There are 5 ways to turn a row about zero (a turn may also mirror it). The second row of each pair is the first, turned, with some noise. The first 35 pairs use one turn. New pairs use 2 turns, one after the other, and a turn may come again.
Known pairs, each followed by its turns in order:
[-30  16 -24   5  19 -28]
[29 18 36 -1 22  8] : nifu

[-25   8  29  26   5 -23]
[ 18 -10 -16  43  13   0] : Pib

[-22  -3 -21   5  10  18]
[ -5  -9 -14  -6  16  29] : geg

[ 15  -3  16 -13  13  23]
[-18  -7  23  -7  11  19] : dida

[-26   5 -27 -27  18  20]
[ 23 -13 -30  -1  10  34] : geg

[-25   9  25  14   1  -4]
[  5 -20  10  23  23  -5] : nifu

[ 16 -29  29 -19  21  22]
[28  9 38 27  3 16] : geg

[ -9   8 -16  20 -17  20]
[-25 -26  -7  -1  12   7] : geg

[ 19 -26  13  31  -2  -8]
[  5   6  -5 -39 -24   8] : dida

[ 30 -29  -9   2   4   0]
[  6  17  -3 -16  -5  33] : dida

[  5  23 -10  -2  19 -18]
[-15  12   9  10  25  13] : Pib

[ -8  13 -30  -1 -11   4]
[ 1  7 18 -8 -7 27] : nifu

[ 22 -23  22  19 -22  28]
[-18 -36 -38  -6 -11   0] : nifu

[  8 -10  12 -19  11  19]
[  7  21  -3 -16  -3 -18] : Pib

[ -2   1   2 -28 -16 -24]
[-27  24   6   1  19  -1] : nifu

[  9  14   8  26   7 -14]
[  1 -25 -17 -13 -14  -3] : dida

[ 13 -11  23  19 -21  10]
[ -3 -19 -28  -2 -13 -18] : Pib

[ 31 -19  19  26   5 -24]
[-19  36  28  10   0 -25] : geg

[-24  -6  16 -14 -16   5]
[ -8  17  14  -1  11 -28] : dida

[ 2 30 11 10 29 30]
[ 14   4  24 -39  -8  24] : Zuvab

[-29   8 -31  -6  13  22]
[ -7   6 -12  -2 -26  39] : Zuvab

[ 16   8  26 -28  23  21]
[-13 -21  36 -19  15  15] : Zuvab

[ -2 -17   2 -31  21  30]
[-24  16  30  14   8  21] : dida

[-16 -24 -31 -31  25  -7]
[ 22  29  22 -20  -4  34] : Pib

[-30 -15  26 -17  30 -26]
[48 23 -8 18 21 11] : Pib

[ 6 15 17 -6 24  9]
[ 11   4  -1  24 -15 -20] : nifu

[ 16 -28   9  24  -6 -21]
[-27  28  21   7 -12  -7] : geg

[-29   6 -16  27  10  -9]
[ 16  11 -14   0 -40  -1] : Zuvab

[ 21  26 -21  14  -2 -16]
[40  9 -9  4 12  6] : Zuvab

[-11  12  22 -21 -10 -14]
[-7  9 30 20  1 -6] : Zuvab

[-2 25  0 -8  8 -8]
[16  2 18  8 -3 11] : Zuvab

[-29 -24 -10  -7  -5 -29]
[ -6   5  23 -25  32  -7] : nifu

[ -8  22  19 -28  17  -9]
[ 15  16  15   7  36 -14] : Pib

[  8  22   3   3 -23  -2]
[ 16 -16  -4  -9  19 -11] : dida

[ 12 -11  30 -19   6   7]
[25  3 27 13 -8  0] : geg

New pairs, each followed by its turns in order:
[-23  24 -11  19 -17  17]
[-10  10   6  30 -14  30] : Zuvab nifu

[ -8 -24  -1  -6   2  18]
[  6   6   2  -1 -31   9] : nifu geg

[ 17 -19 -13   6 -13  28]
[ 20 -14  22  20   8 -15] : dida geg

[-27  16 -18 -16   2   5]
[ 12  -4 -16  12   4 -32] : nifu Pib

[20  4 14  2  6 23]
[-1 22 24 -6 11 -5] : geg geg

[ 24  23 -18  -6  25 -18]
[ -1   2  24 -11 -33  23] : Pib Zuvab

[ 27 -25   5   7   6   7]
[  3  14  15 -22   4 -23] : Zuvab nifu

[ 31   3  31  29  28 -12]
[-39 -34 -29  -8   4 -13] : geg dida

[ 22 -18   1  -9   9  21]
[  0 -11  26 -10  21   3] : Pib Pib

[-11  21 -24  31   7  14]
[-23 -20  22 -29  -4   6] : Pib geg

[ -6  24 -27  15  12  -4]
[ 17  19  26 -15 -11  -4] : geg nifu

[-11 -27  25   4  14  23]
[-30  -1  27  -7  23 -10] : Zuvab nifu

[-29  -7  23   7 -25  10]
[ 13 -24  20  26  19  -2] : Zuvab Pib

[ -6 -23  15 -28  11  -1]
[  7  20  -7 -28 -24  -8] : nifu geg

[ 19  17  21   9 -19 -13]
[ -8  21 -10  14 -29  10] : Pib dida

[ 23 -24 -19   3  29   4]
[21 -7 40  0 14 -4] : dida dida

[ -4  -7   7  -9  23 -28]
[-10  12  -5  10  33  11] : nifu Pib

[-22 -21  23 -20  28 -28]
[-25 -11  11 -23  23 -40] : geg Pib

[  9  31 -13 -22  -2 -24]
[ 21  38  -3  16   3 -11] : Pib Pib

[-19  -8 -21  20 -25  23]
[ -3   4  20  15  -7 -44] : dida geg

[ 23 -28  -6  -1  31   8]
[-12   1   8 -40  -8 -25] : Zuvab nifu

[ -7 -20 -16   8  25 -18]
[ 20 -24  27   5   7   7] : Pib dida

[ 19  24 -23  27   3 -10]
[ -2   5  25  16 -25 -27] : Pib dida

[ -5  -9  20 -25 -15  26]
[-17  -1  36  22  -7   1] : geg geg

[-10  -3  13  23  16 -29]
[ 3  6 35 20  2 19] : geg Zuvab

[ -7  -3   3 -29 -29 -26]
[  3   2  25   2 -38  16] : nifu Zuvab

[ 21  -2  -9  22  16 -28]
[ -6 -25 -22  25   0 -18] : geg dida

[-26 -21  -6  27 -26   5]
[ 39  -6  22   3 -19 -17] : geg Pib

[ -1  13 -22  15 -18 -31]
[ -8  17  38  -3 -23   2] : Pib dida

[-23  24 -28  -3  31  15]
[ -1 -14   7 -47  23  -4] : nifu dida

[16  3 22 23 -3  9]
[ 19   1   3  14 -25  10] : dida geg

[ 10   1   6  28 -31  26]
[ 5 36 30 21 -4  3] : Zuvab nifu

[ 13 -12 -15 -17  21  13]
[ -9  18   5 -30  -8   5] : dida Zuvab

[-24  22 -17   1  27  30]
[ 14  32  29  -5  -5 -27] : Pib Zuvab

[-24 -13 -22 -31  13 -15]
[37 -9 19 13 19 19] : geg dida

[-29 -23 -30 -30   3 -22]
[ 42   9  19 -10 -36 -13] : Zuvab dida

[  8  15  22 -30  16 -18]
[-16 -12   0  37  19  13] : nifu Pib

[-21   4  25   4  -2 -25]
[-11   4  24  27  21   3] : geg Zuvab

[-20  18  -5 -21 -30  15]
[-19  -6  -9 -41  -3  -2] : geg nifu

[ -8 -21   1 -30  29 -27]
[-34  14  31   5 -13  22] : Zuvab geg

[ 20  28 -17  -3  -4   9]
[ 17   0   8 -30 -10  17] : Pib geg

[ 18  27  27  27 -21   1]
[-32  22 -30 -11  -8 -18] : geg dida

[31 25 24 29 -4 13]
[-39   7 -30 -13 -21  -8] : geg dida

[ -4  15   7 -12   9  -9]
[  9   6   2  12 -10  15] : dida Pib

[-20 -25  12  23  -8  -5]
[ 4 18 14 31 17 -4] : dida Zuvab

[-19 -26  23  30   4  -6]
[-22 -13  15  36  -3 -16] : geg nifu

[-25 -21 -26  16   9 -25]
[-45  -3 -16  12 -12  -4] : Zuvab geg

[ -7 -18 -22  23 -24  11]
[ -9 -16   2 -20  -2  35] : geg geg

[24  5 -4 20  0 12]
[ -1  27   4  -1 -17 -12] : Zuvab nifu

[-30   4  31 -13 -11 -22]
[-15  -1  23 -35 -10 -20] : Zuvab geg

[ 29 -18  30  20  -9  -9]
[-15  22 -40   7   7  18] : nifu geg

[ 16 -19  30 -17  30  13]
[-10 -37   4 -34   6  11] : geg dida

[  7 -18 -30  24  23 -19]
[-23 -31  16 -16 -26  -8] : dida Pib

[  6 -31  31   4  -4 -31]
[-17  26  40   8  -4  12] : dida nifu

[ -7  -3 -11  16 -13  26]
[ 20  14  -1   7 -25   1] : geg Pib

[-12  29 -28   8  -8  -6]
[ -5 -22  35 -13   9   7] : nifu dida

[-27  13 -25  24 -30 -21]
[-27   6 -12  38 -19  23] : geg Zuvab

